The first 9 rows are patterns. Each new row is the sum of 3 different patterns, raised or lowered, with some noise. Before adding, each is slid sideways (what falls off one end comes back at the other) and multiplied by a number that may be negative. Names go in the order of the patterns.
Known rows, each followed by the names of its patterns:
.01 .08 .28 .16 .29 .20 .21 .09 .09 -.09 .10 .08 -.18 -.02 -.02 .10 .08 -.02 .10 -.06 .13 .07 -.04 -.13 .06 -.15 .19 -.16 .03 -.04 .09 .23 -.14 -.16 .31 .00 -.06 -.06 .12
(4)
-.06 -.02 -.26 -.32 -.04 -.26 -.07 -.02 -.32 .08 .05 -.07 .00 .15 .02 .02 -.03 .16 -.15 .05 -.03 .19 .14 .04 -.14 .24 .43 -.12 -.05 -.20 -.08 .18 .11 -.16 .01 -.03 -.07 .14 .17
(2)
-.22 .10 -.16 .11 .30 -.06 .06 -.10 -.09 .09 -.04 -.04 .10 .17 .21 .34 .25 -.24 -.41 -.18 .04 -.04 -.10 .07 -.14 -.09 -.07 -.07 .14 -.05 .02 .02 -.13 -.11 -.07 -.17 .13 -.12 .07
(5)
.12 -.22 -.08 -.04 -.02 .12 -.01 -.11 -.11 -.12 -.08 .07 -.13 .14 -.06 .04 .03 -.08 .05 .02 .16 .36 -.18 -.02 -.06 -.14 .03 .02 -.13 -.05 .22 .08 .13 -.14 -.24 -.05 .16 -.08 .04
(3)
-.19 -.15 .02 .12 -.20 -.12 .15 .04 -.18 .21 -.09 -.22 -.18 .22 .25 .27 .01 .06 .08 -.07 .06 -.09 -.07 -.26 .10 .17 .11 .07 -.09 -.10 -.13 -.05 -.19 .23 .02 -.18 -.30 -.08 .06
(6)
.12 -.25 .09 -.14 -.23 -.01 -.12 -.20 -.10 -.37 -.02 .17 -.01 .07 -.04 -.18 .04 .03 -.16 .00 -.04 .13 -.21 .14 .06 -.12 -.08 -.12 -.04 .15 .09 .27 -.12 .08 -.13 .08 -.09 .03 .08
(1)
-.08 -.14 -.16 .19 -.10 -.17 -.13 -.13 -.29 .12 -.28 .08 -.20 .04 .14 .17 -.05 .27 .01 .09 -.05 .01 .17 .38 .05 .17 .26 .08 -.03 -.05 .12 .01 -.04 .05 -.11 .05 -.01 -.29 -.01
(8)
-.19 .19 .06 -.20 -.04 -.08 .07 .04 -.05 -.01 -.05 .16 .08 -.05 -.33 -.16 .10 .13 .13 -.11 .11 -.10 -.13 -.13 .06 -.01 -.02 .01 -.09 -.28 -.08 .05 -.11 .04 .25 .04 .05 .07 .35
(7)
-.11 -.04 -.11 -.10 .09 -.21 -.27 -.22 .20 .20 .04 .09 .19 -.05 .10 .04 .12 -.15 -.09 .06 .05 -.02 .06 .17 -.15 .38 .00 -.11 .07 .14 -.16 .08 .04 .06 -.17 -.07 .05 .19 .10
(0)

New rows, each followed by the names of its patterns:
.17 -.10 .04 .13 .10 -.24 .21 .09 .03 -.20 -.31 -.10 -.18 -.08 -.08 -.30 -.13 .15 -.07 -.34 -.28 .20 -.13 .01 -.10 .09 -.19 -.24 -.28 -.10 -.31 -.02 -.06 -.16 -.22 -.12 -.14 -.23 -.10
(1) (7) (0)
-.11 -.32 -.15 -.28 -.02 -.36 -.26 .05 -.06 .14 -.07 -.36 -.25 -.39 .18 -.23 .14 -.16 -.02 -.31 -.24 -.12 .29 -.20 -.04 .17 .01 -.01 -.03 -.07 .20 -.16 -.26 .04 -.37 .00 .11 -.12 -.36
(6) (1) (7)
.04 .07 .16 -.04 .32 .50 .42 .18 .34 .46 .13 .30 .20 .35 .32 .19 .25 .25 .01 .33 .28 .05 .22 -.03 .31 .22 .21 .17 .52 .12 .09 .27 .12 .25 .26 .09 .27 .24 .25
(5) (1) (0)
.08 .13 .16 .09 .38 .23 .26 .03 .08 -.16 .31 .35 .10 .27 .00 .11 .47 .13 .14 .41 .44 .35 .53 .55 -.07 -.18 .00 .37 .35 .20 .17 .21 .33 .04 .14 .14 .00 .25 .35
(2) (5) (0)
.05 .01 -.11 .40 -.01 .17 .43 -.09 .29 .00 .13 .21 .01 .52 .13 -.11 .07 .43 .21 .03 .15 .11 -.25 .01 -.17 -.15 .01 -.05 -.09 .18 -.23 .10 .60 .20 .21 .08 -.09 .06 .07
(4) (1) (7)
.00 -.06 -.22 .15 -.08 -.32 -.07 -.10 .01 -.35 .03 -.34 -.09 -.08 .19 -.29 -.11 -.08 .02 .09 -.05 -.37 .09 -.03 .26 .07 -.07 -.25 -.17 .32 -.02 .33 .25 .19 .06 .14 -.03 -.09 -.01
(4) (7) (0)
-.18 -.43 -.02 -.12 .31 .08 -.40 -.41 .05 .32 -.03 -.19 -.18 -.09 -.08 -.18 .33 .32 -.05 .27 -.05 -.18 -.02 .22 .42 .32 -.06 .06 .01 -.31 .02 -.22 -.05 -.57 .25 -.11 -.03 .19 .02
(2) (6) (7)
.11 -.41 -.83 -.44 .01 -.15 -.33 -.14 -.62 -.32 -.31 -.49 -.08 -.01 -.62 -.66 -.28 -.29 .02 -.32 -.37 -.55 -.11 -.50 -.02 -.43 -.10 -.16 -.19 -.11 -.16 .04 -.06 .14 .15 -.29 .20 -.15 -.08
(2) (5) (3)
-.07 .11 -.02 -.17 .05 .13 .25 .05 -.18 .23 -.01 .20 .04 -.12 .18 .45 -.09 .30 .02 .02 .03 .39 .15 .07 .42 .05 .16 -.06 .21 .41 -.03 -.03 .25 .07 .06 .27 .16 -.11 -.22
(4) (2) (6)
-.13 .28 .06 .20 .12 .01 -.11 .23 .16 .19 .01 .21 .06 .04 .05 .38 .41 .49 -.03 .33 .43 .01 .35 .30 .25 -.02 -.03 .39 .46 .33 .59 .13 .36 .25 .38 .12 .07 .13 .33
(5) (1) (8)
-.21 -.04 .03 -.11 -.14 .11 -.21 -.12 -.06 -.06 -.12 .01 -.01 -.05 -.18 -.21 -.07 -.34 -.63 -.06 -.14 -.26 -.09 .08 -.23 -.29 -.22 -.13 -.08 -.23 -.21 -.53 -.20 .01 -.04 -.39 .04 -.32 -.08
(3) (7) (0)
-.09 .19 .10 -.11 .05 .09 -.04 -.05 .22 -.38 .30 .11 .15 .11 .33 -.28 .20 .38 .21 .16 .12 -.29 .29 .14 .13 .10 -.02 -.23 .34 .14 .19 -.24 -.26 -.18 -.21 -.59 .00 -.20 -.41
(2) (8) (0)
.14 .01 .16 .10 -.01 -.06 .17 -.31 -.28 .07 .17 .11 .23 -.04 .03 .39 .18 .26 .03 .20 .02 .05 .24 .28 .20 .25 .46 .18 .18 .16 .26 .19 .29 -.01 -.17 .18 .21 -.06 -.08
(4) (2) (0)
.19 .28 .18 .40 .06 .23 .15 .34 .07 .09 .20 -.03 .14 .04 .01 .16 .12 .19 .13 .07 -.02 .13 .42 .50 .35 .34 .16 .20 .20 .15 .25 .30 .28 .08 .46 .13 .36 .21 .19
(4) (5) (3)
-.15 .01 -.18 -.08 .20 -.05 -.11 -.02 -.02 .12 -.09 .00 .33 -.01 -.07 -.21 .11 .11 .24 .29 .05 .42 .35 .24 -.09 .03 -.05 -.05 -.09 -.02 -.18 -.01 .10 .21 -.08 -.08 -.21 .09 -.01
(4) (6) (0)
.03 -.06 -.35 -.42 .05 .35 -.27 .08 -.18 -.27 -.31 -.04 -.10 -.24 -.23 -.20 .14 -.20 -.25 .11 -.15 -.44 .16 -.41 -.29 -.32 .03 .14 .28 -.18 -.19 .11 -.18 .02 -.16 -.11 -.41 .06 .01
(2) (5) (6)
.03 -.04 .10 .18 .08 -.08 .02 .41 .44 .17 .10 .24 .23 .35 .08 .17 .31 -.11 -.06 .15 -.08 .16 -.05 .41 -.34 -.21 .09 .17 .25 -.11 .19 .02 .25 .17 .25 -.02 .04 .15 .22
(6) (1) (7)
-.08 .31 -.12 -.21 -.14 -.23 .15 -.14 .13 -.08 .17 -.24 .15 .43 -.08 .18 .22 -.02 -.01 .01 -.06 -.17 .07 .13 .18 -.09 -.10 -.70 -.26 .14 -.09 -.12 .03 -.26 -.16 -.16 -.11 -.17 -.09
(5) (8) (7)
.25 .17 .39 .18 .28 .20 .10 .29 .07 .43 .04 .29 .24 .17 .26 .43 .16 .23 .14 .36 .35 .15 .05 .02 .27 .43 .04 .14 .30 .38 .36 .23 -.07 .02 .14 .17 .15 .45 .29
(4) (8) (0)
.17 .22 .49 .47 .47 .04 .06 .08 .10 -.06 .18 .08 -.14 .09 .08 .00 .11 -.11 .16 -.02 .05 .07 -.05 -.13 .23 -.03 .21 -.28 .11 -.10 .25 .47 -.03 -.02 .35 -.11 .05 .06 .28
(4) (5) (6)
-.07 .07 .01 -.04 -.03 .11 .06 .11 .38 .04 -.08 -.18 .19 .33 -.08 .04 -.28 -.12 .15 .28 .05 -.05 -.08 -.10 .14 .03 .02 .01 .00 -.29 .04 -.23 .02 -.02 .00 .27 .01 .05 -.04
(2) (5) (7)
.33 .00 .19 .04 .48 .07 .17 .00 -.23 .24 -.14 .34 -.09 .09 .37 .05 -.18 .25 -.14 -.29 -.20 .53 .60 .30 .08 .19 .45 .17 .46 .34 .18 .31 .23 .37 -.15 -.05 .23 .22 .10
(4) (5) (0)
-.24 -.17 -.14 -.25 -.32 -.18 -.18 -.34 -.40 -.01 -.34 -.18 -.11 -.25 -.45 -.39 -.18 -.01 .03 .11 -.39 -.35 -.28 -.05 -.20 -.16 -.42 -.10 -.15 -.05 -.23 -.38 -.34 -.46 -.32 -.37 -.14 .00 -.17
(2) (6) (1)
.39 .22 .35 .02 .36 .20 .01 .30 .31 .20 .43 .13 .28 .13 .09 -.10 .12 -.31 -.03 .35 .64 .46 .01 -.01 .43 .06 .19 .21 .33 .28 .06 .38 .28 .32 .45 .37 .30 .50 .03
(4) (5) (8)
.10 .01 -.14 .08 .02 -.46 .10 .14 .07 .02 -.03 .11 .00 -.16 -.22 -.01 .10 -.05 -.28 .07 -.32 .33 -.04 -.13 .03 .27 -.01 -.03 -.15 .10 -.11 .26 .31 .27 .30 .31 .18 .43 .00
(2) (3) (1)
.01 .05 -.15 .25 -.14 .26 .12 .17 .01 .02 .16 .17 -.10 -.01 .12 .06 .24 .39 .08 .03 .26 .10 .32 .19 .17 .12 .26 .08 .32 .37 .06 .32 .28 .21 .33 .10 .11 .01 .17
(4) (2) (7)
.25 -.36 -.04 .08 -.12 -.15 -.12 -.08 .09 -.31 -.31 -.10 -.15 .00 -.24 -.19 -.37 .04 -.26 -.18 -.57 -.38 -.21 -.22 -.03 -.03 -.11 -.19 -.29 -.37 -.53 -.35 -.62 -.29 -.08 .17 -.09 -.24 -.39
(5) (1) (0)
-.01 -.15 .17 -.29 .15 -.07 .23 .66 .30 .32 .55 .39 .64 .28 .14 .23 -.04 .36 .39 .31 .36 .52 -.03 .77 .47 .22 .09 .11 .12 .51 .46 .17 -.04 .06 -.04 .60 .36 .19 .09
(2) (1) (0)
-.20 .17 -.20 .19 .27 .19 .34 -.14 -.14 .31 .14 .36 .23 .11 .39 .48 .37 .37 .04 .04 .34 .04 .07 .17 .23 .11 -.09 .24 .03 .24 .20 .04 .07 .28 -.09 -.46 .15 .07 .23
(4) (2) (7)
-.01 -.33 -.09 -.05 -.36 .13 -.09 -.16 -.31 -.07 .10 .08 .01 .09 -.22 -.02 -.25 .13 -.02 .03 -.29 -.07 .26 -.42 -.12 -.17 -.28 .12 .19 -.26 -.17 -.20 -.13 -.27 .32 .17 -.12 -.36 -.40
(2) (5) (7)
-.08 .10 .32 .34 .20 -.04 .30 .23 -.11 .05 .36 .23 -.09 .07 .19 -.24 .22 .33 .35 -.17 -.17 -.21 .11 .02 .18 .15 .08 .36 .27 .49 .00 -.10 .13 .01 .02 .22 .15 .15 .31
(6) (1) (0)
